The rows come from 4 hidden closed curves, with some noise, and rows from the same curve form a group. Each curve winds through 8 dimensions. The rows are also pushed far along 4 directions, which tell nothing about the answers.
In the rows, 128 means zero.
Known rows, each followed by its group:
[105 163 108 169 137 125 125  80 123 123 101 135 130 123 111 150  41 144
 116 137]  z_654
[158  95 139  85 125 161 133 143 141 160 130 124 132 140 138  71 184 152
 134  90]  z_632
[105 126 146 116  82 115 129 122  92  84 142 126 127 111 108 122 143 133
 106 125]  z_654
[148  92 121 105 138 131 124 172 167 183 128 129 144 151 128 131 196  98
 175 128]  z_928
[ 91  88 181 166 129 181 119 112 154 132 110  92 130  97  92  52 208 173
 121 100]  z_161
[139  94 122 117 123 135 151 123 110 142 115 125 154 137 147 102 162 166
 102 109]  z_928
[132 122 103 120 126  98 133 115  91 153 127 138 121 126 151 152  88 122
 145 114]  z_654
[106 151 178 110  70 101  82 125 138 113 186 126 111 118  64 126 120 103
 163 106]  z_928
[162 146 112 136 178 155 130 123 162 147  79 151 151 135 196 131 131 157
 107 134]  z_654
[140 108 140 105 125 130 120 163 156 142 144 119 128 132 127 137 157 115
 166 112]  z_161
[132 109 142 145 156 205 133  85 141 130  47 115 126 120 188  61 153 177
  80 100]  z_161
[ 72 168 129 235 111  92  90 135 147  84 138 147 161 108 124 200 103 128
 149 157]  z_161
[ 95 181 156 211 130 124  89  85 154  61 107 146 123  83 132 162  80 134
  86 136]  z_161
[ 98 174  70 207 134 161 118 145 126 139  92 171 167 153 133 163 104 125
 167 182]  z_654
[ 96 154 119 191 124 128 129 110 129  92  84 131 166 136 144 153 100 152
  95 159]  z_654
[140 173 177 125 132  73  95 128 162 124 172 146 120 103 119 168 113  78
 145 124]  z_161
[137 128  87 174 180 112 128 166 155 182 126 156 167 134 163 171 174 110
 174 167]  z_928
[149 170 116 107 123  71  90 165 151 136 183 165 119 132 125 208 102  66
 186 149]  z_161
[126 171 166 142  97 122  97  90 150  83  94 127 123 160 147 139  76 100
  65 132]  z_928
[ 77 124 185 174 114 113 123  97 119  74 152  99 123  69  81 109 141 158
  98 116]  z_161
[ 74 137 172 172 111  94 104 119 148 115 185 103 137  94  35 134 138 129
 156 137]  z_632
[ 49 143 160 175  55 143  64  97 133  78 150 111 113 109  46 110 122 143
 146 126]  z_928
[104 164 114 132 106 168 108  67 126  83  76 120  97 129 120 128  27 140
 102 130]  z_654
[122  92 167 101 110 183 129 126 135 128 126  93 111 118 110  60 163 155
 141  80]  z_928
[162 122 119 105 147  83 116 171 148 172 177 143 149 161 136 147 191 111
 133 158]  z_928
[140 125 105 117 129 114 139 137  93 156 148 145 150 135 160 136 129 150
 154 116]  z_632
[179 189 138  96 158 100 118  79 164 111 101 153 111 133 173 171  41  84
  69 135]  z_928
[169 169 114 102 146  93 104 130 155 175 119 165 143 156 184 194  73  81
 163 130]  z_632
[157 134 114 128 178 131 153 123 109 134 118 146 124 112 186 132 130 121
 110 134]  z_632
[149 157 179  79  85  78  89 125 152 122 179 135 116 150  85 139 123  79
 108 123]  z_928
[ 73 105 170 126  84  79 126 129 114  91 191  84 125  98  24 123 157 133
 130 137]  z_654
[153 136  95 128 165 198 124 119 169 158  62 133 133 164 183 112 106 148
 136 131]  z_632
[ 97 122 201 133  84 174 114  88 146  76 110  88 107 107  88  56 129 148
  97  81]  z_632
[132 108 103 118 178 170 141 107 117 151 101 119 111 105 145 127 121 141
 139 132]  z_632
[ 76 182 141 218 111 144  78  99 164  57  96 135 122 105 126 174  59 128
 126 141]  z_161
[126 170 113 161 117  71 134 147 112 132 135 165 176 146 155 193 101 100
 144 153]  z_654
[113 191  90 159 128  89 104 148 132 155 175 169 158 138  82 187  80 113
 197 171]  z_654
[ 68  73  99 190 109 169 121 168 114 148 111 114 130 130  92 108 216 122
 181 152]  z_654
[148 154 176 101 128 103 160 106 101 120 142 130 123 109 129 121  87  96
 107  97]  z_161
[153 127 163  81 137 135 136  95 141 102 134  96 107 141 115  88 118 148
  51 124]  z_928
[194 112 122  37 159 151 146 117 123 133 109 137 102 121 194 102 143 152
  86 100]  z_654
[ 67 164 150 199  99 145 100  82 101  56 113 127 109  82 126 129  80 144
 116 124]  z_161
[134 135 193  78 120 117 140  36 142  70 113  97  97  72  85 104  60 139
  50  74]  z_928
[155 138 191  49  92 113 158  92  93  94 123 111  98 123 141 107  67  89
  87  72]  z_161
[113 100 138 125  97 166  92 135 148 143 142 121 126 136  82  79 196 161
 141 116]  z_928
[158 162 140  93 102  62 131 128 118 138 162 146 154 163 130 167  80  95
 117 126]  z_928
[ 95 132 135 172 121  93 123 142 135 111 175 120 143 125  67 132 168 118
 123 172]  z_632
[107 121 167 148 137 165 130 106 147 129 119 100 133 104 107  81 137 174
 132  97]  z_161
[115 172 162 187 122 134 121  93 114 103  75 153 136 113 190 135  92 104
 101 113]  z_161
[ 86 102 163 158  91 139 125 134 108 124 128 114 129 106 101 101 157 131
 161  94]  z_654
[ 76 122 199 148  68 140 119 112 132  75 144  88 114 113  52  81 142 116
 119 106]  z_632
[117 118 168  76  84  97 121  88 104 116 163 102  91  97  63 108  83 129
 126  80]  z_654
[ 79 100 172 148  83 133 131 101 133  78 103  86 120 112  72 113 138 104
 101 120]  z_928
[154  99 159  63 108  86 145 142  80 131 187 131 110  99 124 111 179 109
 125  93]  z_161
[149 130 103  74 124 111 139 154 142 164 152 125 146 165  93 146 118 121
 158 145]  z_654
[100 108 131 145 116 148 105 143 153 143 123 108 134 138 112 121 159 129
 170 131]  z_632
[103 162 154 166 109 147  95 102 158 102  96 124 128 135 142 130  87 121
 135 120]  z_632
[ 99  89 120 157 127 147 146 138  97 158 142 118 161 112 100 100 177 178
 158 116]  z_632
[128 121 195  67  99  76 112 124 149 124 203  96 111 110  46 123 137 103
 143 104]  z_632
[156 118 111  92 162 178 161 126  99 129 122 123 101 119 173  85 122 148
 134 107]  z_632

New rows. What belongs after each?
[151  83 116  80 116  98 146 185 122 195 187 116 173 173 105 114 195 154
 166 123]  z_928
[127 160 143  94  95  96 114 137 104 104 196 152 119  99  72 138 132 112
 143 136]  z_654
[154  85 116  70 136 109 148 159 105 124 160 117 110 116 157 136 169 129
 133 120]  z_161
[123  58 113  94 119 152 154 144 120 159 106  88 140 158 117 108 171 139
 140 127]  z_632
[155 149 134 115 143  58 133 143 128 117 162 142 144 118 171 194  97 114
 127 126]  z_161
[170 134 115  68 135 129 121 112 133 152 105 140 114 139 186 132  87 136
 131  95]  z_654
[ 81  98 122 195 131 140 132 150 138 120 146 107 150 126  72  97 212 152
 126 170]  z_632
[121 138 104 196 142 132 112 137 124 137 106 169 159 121 184 151 155 146
 131 140]  z_161
[112 134 131 140 116 129  95 152 152 122 158 134 116 115  93 147 148 107
 170 139]  z_161
[118 184 160 179 119 105 101 112 159  99 101 145 142 127 167 182  62  92
 129 123]  z_161
[100 138 147 120  90 164  98  73 132  79 113 100 105 129  94  90  85 173
  88 115]  z_928
[ 99 185  77 158 100 110  85 118 124 127 126 162 127 149 104 188  50 100
 167 171]  z_654
[145 101 171  74 114 138 163  99 134 104  90  90 112 132 124 102 114 100
  74  95]  z_928
[127 181 138 126 105 117 111  83 127  66  97 148 128 124 148 152  67 128
  62 139]  z_654
[131 111 154 110 152 171 130 119 128 132 135 113  94  92 117  74 165 140
 132 106]  z_161
[ 91  70 157 138 111 185 142 107  93  79 113  88 101  78 116  55 180 185
  99  93]  z_161
[169  81 163  41 134 169 151 125 142 148 107  90 108 135 152  68 150 149
 118  68]  z_161
[129 191 161 166 123 123 118  67 105  84  78 162 122 106 206 144  52 111
  80 103]  z_161
[147 109 174  78 132  66 151 130 110 116 193 108 121  90 111 127 151 129
 109 103]  z_161
[149  68 129 104 151 157 165 140 129 165  84 105 126 138 155  92 178 129
 116 102]  z_654
[168 116  81  79 166 152 161 161 126 187 137 136 148 150 131 117 136 158
 168 132]  z_654
[ 66 112 156 169  94 173 124 122  99 109 142 107 116  93  54  73 165 140
 157 117]  z_161
[126 121 132 113 131 156 142 118  99 122 125 117 115 111 148 100 118 152
 142 103]  z_161
[134 124 129 120 117 121 106 115 130 141 110 140 115 124 145 135 124 114
 129 111]  z_654
[100  96 110 146 161 204 156 109 108 131 101  95 122 105 114  78 130 188
 142 121]  z_632
[138 103 156  73  93 106 125 144  92 129 197 122 112 117  97  94 177 128
 134 103]  z_928
[ 74 153  98 201 130 124 102 131 122 136 160 144 143 104  71 148 120 151
 184 161]  z_654
[148 125 143  62 115  40 126 118 103 135 187 133 119 115  94 177 120  83
 113 134]  z_632
[ 60 132 143 200  61 139  94 139 106 117 125 140 144 128  93 124 164 105
 171 132]  z_161
[140 208  96 134 139 107 117 119 135 136 134 165 145 143 126 185  26 113
 157 156]  z_654
[140 100 143 101 112 144 155 137 122 143 120 112 146 157 116  95 154 133
 108 112]  z_928
[117 138 139 107  78  53 116 122  96 124 187 139 145 128  89 161 114 114
 133 127]  z_632
[117 160 134 182 158 127 121  77 155 102  78 143 136  90 162 157  77 130
 104 126]  z_928
[112 172 124 161 133 145 126 112 117  95 129 138 106 118 115 130  82  97
 133 153]  z_632
[127 106 137 135 117 176 139 147 128 151 123 116 148 159 112  76 170 155
 128 119]  z_928
[ 96 154 143 166 107 207  82  72 148  87  70 121 109 122 150  86  84 176
 110 102]  z_928
[156 117 156  97 138  95 144 147 148 114 144 115 130 122 153 158 127 113
 118 109]  z_161
[111 132  92 192 123 164 114 176 136 177 121 155 175 175 131 124 177 133
 179 158]  z_928
[123 160 126 166 145  56 118 141 129 112 160 151 143 114 152 201 114  96
 129 165]  z_161
[154 146 126  97 127 115 123 116 133  93 124 137 114 120 165 162  71 125
 106 114]  z_161
[117 141 105 131 128  88 115 134 118 132 158 140 128 134 107 161 137  99
 137 174]  z_161
[113 143 145 183 112 118 117 136 121 146 109 159 164 131 162 137 153 111
 145 119]  z_161
[166  90 114  70 147  69 172 184 116 185 187 127 154 152  99 143 192  96
 145 150]  z_161
[120 140 100 160 125 106 121 146 140 138  92 147 152 159 171 190 117  71
 154 162]  z_928
[163 100 117  77 146  95 139 167 151 169 163 127 133 156 100 143 189  83
 132 158]  z_928
[ 61 162 130 203  91 113  82 104 154 109 128 126 159 126  83 159  84 150
 160 145]  z_928
[162 142  84 123 149 127 121 148 147 153 100 155 142 185 181 165 130  92
 113 173]  z_928
[153 152 108  94 162 117 125  85 126 131  88 135 111 127 180 184  43 104
 111 137]  z_632
[131 119 126  77 118  63 141 119 110 111 156 107 101 131  93 163 102  83
 102 153]  z_654
[131 131 121 100 112  83 123 149 108 143 176 147 123 116 119 165 132  77
 185 126]  z_928
[169 135 112 101 178 108 170 139 137 141 136 121 138 152 154 137 114 115
 105 155]  z_632
[170 171 180  58 126  84 131  90 147  91 151 133 119 108 107 137  84 116
  59 115]  z_654
[113  92 180  95  93 125 141 105 141  88 109  78 110 125  91 111 135  96
  87 111]  z_928
[ 84 167 114 226 135 136 125 117 133 103  85 139 156 135 137 164  88 116
 123 171]  z_161
[ 79 109 170 144 100 155 130  94 115  77 132  80 112  91  75  82 121 178
 112 103]  z_161
[115 115 153 123 105 156 121  88 151 111  91 104 125 126  90  93 118 160
  83 106]  z_654
[150 141 139  99 107  99 130 156 121 161 173 135 154 169 108 130 134 116
 142 128]  z_928
[101 191 135 212 120 100  88 101 144  94 119 169 151 109 132 181  83 122
 110 145]  z_161
[149 111 133 103 148 144 133 101 130 141  73 118 130 131 207 138 104 140
 113  98]  z_632
[145 124 154  58 114 146 132  84 129 120 120 101 100 117 111  91  72 159
 111  75]  z_654
[139  91  95 112 144 134 151 135 132 171 120 128 162 132 123 124 155 158
 152 119]  z_928
[108 105 180 125 127 102 142 106 120  79 157  90 110  81  89 112 153 138
  80 120]  z_161
[ 77  97 100 208 120 177 116 166 113 156  91 136 146 132 145 120 193 129
 196 136]  z_654
[163 120 157  50 146  83 174  86 111 129 151  94 108 108 102 119  65 139
  81  95]  z_654
